There are 5 ways to turn a row about zero (a turn may also mirror it). The second row of each pair is the first, turned, with some noise. The first 45 pairs use one turn. New pairs use 2 turns, one after the other, and a turn may come again.
Known pairs, each followed by its turns in order:
[ -2   2  -8 -30   0  -7   1  30]
[-12   9 -20  21   8 -19   2 -21] => tumoz

[-15  10  -4  16  33 -13  16 -25]
[-12  -4 -28  25 -24 -27   6   8] => tusak

[-7  6 -3 12  9  0 -3 47]
[ -2 -36  12  15 -29   9   2   6] => gogu

[-30  16  19  16 -26   1 -32  -8]
[  6  30  23 -36  -7  13 -25  -7] => Delor

[ -1 -21 -12   9 -14   0 -10  20]
[  2  -1   2 -10  14  13 -13 -28] => tusak

[  9 -16 -22 -19  -3  19  12  -8]
[-13  -1  -5 -35  14  -8  -2 -15] => miga

[-33   0 -26   8   2  24  -3   6]
[  4  28 -18  10  19  19 -17   8] => Delor

[ 29 -19   0   5   4  14  -7 -14]
[  7  16   7  21  13  -7 -15 -21] => gogu

[ -6 -14  33   4 -13 -18   9   4]
[  7  -6  -1 -11 -36  -5  -5 -17] => Delor

[ -6  -1   6 -32   8 -24  -3  11]
[  1 -25  19  -4   4 -14  28  -5] => tusak

[  2   9  -3 -15  43 -10   0  -7]
[ -1 -20 -13  -8  -6 -36  13  15] => tusak

[36 30 30 15 -7 17 -4 -3]
[ 15  13  10 -44  32 -10 -12   8] => tumoz

[ 12   9  -9  20 -34   8  26  17]
[ 23  -4  12   4  18   5 -38 -18] => tumoz

[-13 -33  -1  20 -25 -17 -23   0]
[ 26  -1 -22  23 -15  17  -9  25] => tumoz

[ 10  -3   0  13   8  -1 -34  -2]
[ -9  16  11 -21   9   6  23  -2] => Delor

[ -2  11   0  -9  -4 -18 -13  39]
[ -5 -38   9   8  -1  18  15   9] => gogu

[  4   9 -20 -39 -42  -1  19  -5]
[ 34  -2  26 -13 -28  36  22  -4] => tusak

[ -7  50  -3   7   3  45 -11   9]
[-15  -9 -38  31 -23 -15 -13  35] => gogu

[ -3  23   7 -17 -50   0  38  -4]
[ 10  30   9 -34 -47  -1 -20 -14] => miga

[-7  5 26 -9 -2  3 -1 -3]
[-11   7   2   8 -21  -7  12  -2] => miga

[  7  -3  30  16  -1  13  -7 -32]
[-10  19  18 -12 -24 -12   3  21] => Delor

[  0  -9   3  -8   6 -16 -16 -50]
[-27   9   4  -2  -8  27  15  39] => tumoz

[-4 -9  3 -1 -4 16 12 -7]
[ -2  -1   0 -12  -7  14  -9  -8] => tumoz

[ -1  29   5   4  -8 -16  12   4]
[ 10  11  21   9  23   0   8 -10] => tumoz

[ -2 -50  18  -5  -6   5   0   6]
[ 12 -22  18  22  27   8 -23 -14] => tusak

[ -7   2  13  20  24  13   6 -39]
[ 14  41 -11   2 -20 -20   8  -4] => gogu

[-13 -25  -1 -42   4   2 -11   7]
[-44   7 -27  -3   6  -3  -1  -3] => miga

[ 12 -32   7  -3 -17 -50 -23  -6]
[-37 -17  17  25  -2   6 -41  20] => miga

[ 10 -12 -18   3 -10 -22  31  29]
[ 16 -31   7 -19  -6  28 -19 -15] => gogu

[ 30  -7  -8   2  38 -30  41  17]
[ -7   2  29   6  26  50  -1 -32] => miga

[ -3   1   7 -31  -2  -6   0  -3]
[ 10 -17  13  -1   1   1  19   9] => tusak

[-10  30   9  -6  -6  -5 -13  -3]
[  9   7  25  -7  10  -4 -15  -9] => Delor

[-11  -2  26  -7 -11   0  -9  -8]
[-5 14 15 -1 10 -2 12 22] => gogu

[ 21 -25  -2  36   1   6  27 -32]
[  8  -9  52 -10  25 -17  -1 -14] => miga

[ 22   7 -14   7 -30  -8  -6  12]
[ -4 -28   1 -24  11  16  -4   6] => Delor

[ -5 -26 -17 -19   1  -8   0  29]
[-20   5 -26   2  16   9 -24 -13] => miga

[ -6  12 -50   6 -39  -1  -8  21]
[  8 -39  -8  43  31  -2 -25  -2] => tumoz

[ -1 -10   4  -7  -2   4  -3 -46]
[-23   5   3 -15  -5  34   4  18] => tumoz

[-18  -9  11   8 -13   7  -3   8]
[ -4  -5  18  -8  -5 -10  -6  18] => gogu

[-10 -28  -4   3  40  28 -16  16]
[-10 -37 -26  -8  27  -9 -29   7] => tusak

[  6 -12  -4  -3  -5  17  -1   1]
[ 11  -4   0  -6   4  11 -14   5] => tusak

[ 39 -10  -9  -2   1   1   3 -50]
[-50 -11  13   5  -6 -18  16  26] => Delor

[  9   2  -1 -18  -1  -6  -6  -1]
[-6 -2 -4  4 18  8  7 -2] => gogu

[ 15  -6  45   2 -30 -21  26  -5]
[  3 -32  10 -19 -49 -20 -15  -2] => Delor

[ 26  -5   3  50   1 -50 -20 -50]
[  5 -33  68  21  10   5 -14  46] => miga

New pairs, each followed by its turns in order:
[  0  10   9 -10 -50   5  -1 -41]
[-39   3 -15  37 -35 -13  -9  -2] => tumoz gogu

[-19  29 -27   1  -7  10  -5   0]
[ -7 -11 -12  39 -12  -4  -7   1] => gogu tumoz

[  1 -23  -9   6  23   3  12  10]
[-12  -6  18 -16 -15   1  22   7] => miga tumoz

[  5  -2  47  -3 -14  -1 -20 -25]
[-16  10  27  30  -2  15   0 -35] => miga tusak

[-16  -9  50 -15  -5   1  20  24]
[ 40  17 -15 -15 -33  13  20  -9] => tusak tumoz

[  2 -17  -3 -10 -20 -42 -21   9]
[-14  25   4 -20 -37  -6   6 -14] => gogu tumoz

[  2   7 -15  14 -50 -11  21   3]
[ -7 -10  47 -19   2  21  18  -3] => miga Delor

[  6  10 -17   3  20   2   1  -2]
[-21  -3 -10  -6   6   2  -9   5] => gogu Delor

[-31 -22   1  20   6  25  45  23]
[-13   9 -11 -21  16  46 -26  36] => tumoz tumoz

[-18 -20  27  10  -5 -11  -2   2]
[  9  -6 -20  12   9   9 -26   8] => tumoz gogu

[ -7 -13  -1   2  -8  -9 -21  28]
[-12  30  -7  -7  -8  -6  14 -14] => tusak gogu

[ 12  15  15  -3  10 -10  20  49]
[-36  31  -8  17 -27 -14   2  13] => tusak miga

[  7 -47   3   8 -25   1   2  -4]
[ -1  29 -12 -26   4  -7  31  20] => gogu tumoz

[  0   4   4 -13 -12  -5  -1 -17]
[  3  13   5  -8 -12   6  -4  -7] => Delor Delor

[ -9 -15 -18 -19  14 -21  16  10]
[ 24 -17   0  19  -8  19   1  19] => gogu tusak

[-14   2  -7   2  50 -15  50  12]
[  2  37 -46  20 -36   0  -4  14] => miga gogu

[ -1 -23  -5 -15 -18  25   8 -50]
[  1  17  36   3  39 -21  -1 -29] => gogu Delor

[-38  42   1   0  25 -10  -4 -13]
[ -9  -4  14  43   7   6 -32 -35] => gogu tumoz

[21 28 -6  6  8 13 10 -2]
[  2 -30   4   5   6  -8 -18  14] => gogu tumoz

[  3 -11  -5  10  13 -36   1 -39]
[ 23   3  10  -3 -38 -25   8  22] => gogu tusak

[ 2  6  5 14  3 -2  1 -3]
[10  3  4  7 -2  7 -4  2] => miga gogu

[-37   9 -13   5  -3  -2  19  15]
[ 24 -18  -8 -13 -10  25  14  10] => miga miga

[  0 -17 -24  20 -22   3 -13 -11]
[ -6 -31 -15 -12  -2  26  12  10] => Delor tusak

[  0   1  10  18  16  11 -33  10]
[30 13 18  8 -8  6 -8  6] => gogu tumoz

[ -3  15  12 -24  -2  10   0  20]
[-24  -7  23   6  -6   6  14   6] => tumoz tumoz

[ -4   7   7  13 -16   1   8  -2]
[  1   4 -10   2   7 -22  -7  -1] => gogu tumoz

[ -7  16   0  46 -11  29   0   7]
[-24  23 -24 -23 -16 -14 -24  17] => tumoz tumoz

[-20   3  14 -50   4  -5   8  12]
[-18  15   5 -39 -21 -13   7  28] => Delor Delor

[  3 -19   5  -9  17  -4  -1 -12]
[ 16  -4  14   5   3  -2   5 -21] => tusak gogu

[-28 -20  -3 -30  18   7 -11   0]
[-14  36 -21  12  -8   8  -9  18] => Delor tusak

[  7  -8 -50  13  10  33 -26   7]
[-15  -8  -2  11  -1  12   8 -64] => miga gogu

[ -2   2 -10  36  13  -3  23  -1]
[ -3  17  14 -35  -1 -18   3   9] => miga tumoz

[ 10  -8  26 -23 -11  -8 -38   4]
[ -9  23  18 -26 -25 -23  13 -10] => tusak tumoz

[ -2  19 -10   6   4  16  -1  -1]
[-10  -4 -12 -13  16  11  -3  -8] => gogu Delor

[  7  18 -20   0 -33  29 -26  39]
[-45 -24  -7  -4  28  32  21   3] => miga Delor

[-22  -3   8   6   5  12   0 -26]
[18 -5  3  9 29 -3 16  1] => Delor tumoz

[ -6  -8  -1  -4  23 -37 -15  17]
[-37   3   2  14  -1 -29 -11   8] => Delor Delor

[  8   5  24   0  -6  15 -29  -6]
[ -5  -6  -5  22 -33  15  12  -6] => tusak gogu

[  9   7   3 -15 -11 -15   1   4]
[-3 20 16 -2  7 -4  1 -6] => Delor gogu

[-23  49  20 -14 -10   7 -18  18]
[ 35 -10 -48   4   7  24  -8  -6] => gogu Delor

[-12   4 -21   5  -9  -1  27   7]
[ -5 -24  -8  10  -9 -12   2  20] => Delor tumoz

[-17  -4 -10   1   2  17  -5  10]
[ -9  -2  -2   5 -15  13 -17   9] => tumoz tumoz

[ -6 -21   6  11 -16 -12 -13 -27]
[ 24 -18  26   3  13   4  13   4] => tusak miga

[  6  -9 -43  11  -2   4  -3 -27]
[ 15  -3   9  28   2   0  34 -25] => miga Delor

[ -1 -13 -45 -13  26  33   0  18]
[-39 -10   8   0  32  -7 -13 -37] => tusak gogu

[-16 -13 -12 -21  -4  -9   8   2]
[ 21   9   6  -3   7 -21  -1  12] => tumoz miga

[ -2   8 -15  16   9 -19  -9 -24]
[ -6  -6  16  19 -20  20   0   3] => miga gogu

[  7  50  -6  -3   4 -50  -5 -28]
[-13  40  -3  13 -23   7  51  25] => Delor tumoz

[ 8  3 50  1  7 43 17 12]
[ 37  30 -15 -45  20   1 -11  -1] => miga gogu

[ 26  -1   6  11 -17 -16  10  -9]
[  4  -6  30 -21   2 -19  -5   3] => tusak Delor

[-19  -2 -11  -1   0 -13 -23   5]
[ 10 -13 -17   7 -22  -6  -8   2] => tusak tusak

[ -3 -15  16 -12  -8   1   9  -2]
[  7  -1   6  -3  12 -13 -15  12] => Delor gogu

[ 26  39  14  -4  -6 -29  -1 -15]
[  5 -20  28  29  15 -25  15  -6] => Delor tusak

[-20  -1   8  -1  44   1  28  28]
[ -2  18  -6   8  18 -40 -16  38] => miga Delor

[-15 -14  -4  -3  26 -50  -4   6]
[-29  -1  32   9  -1  37   9  21] => Delor tumoz

[ 26  12 -43  17  25  32  30  11]
[  3 -14  -5  -1  44 -57 -13  -9] => gogu gogu

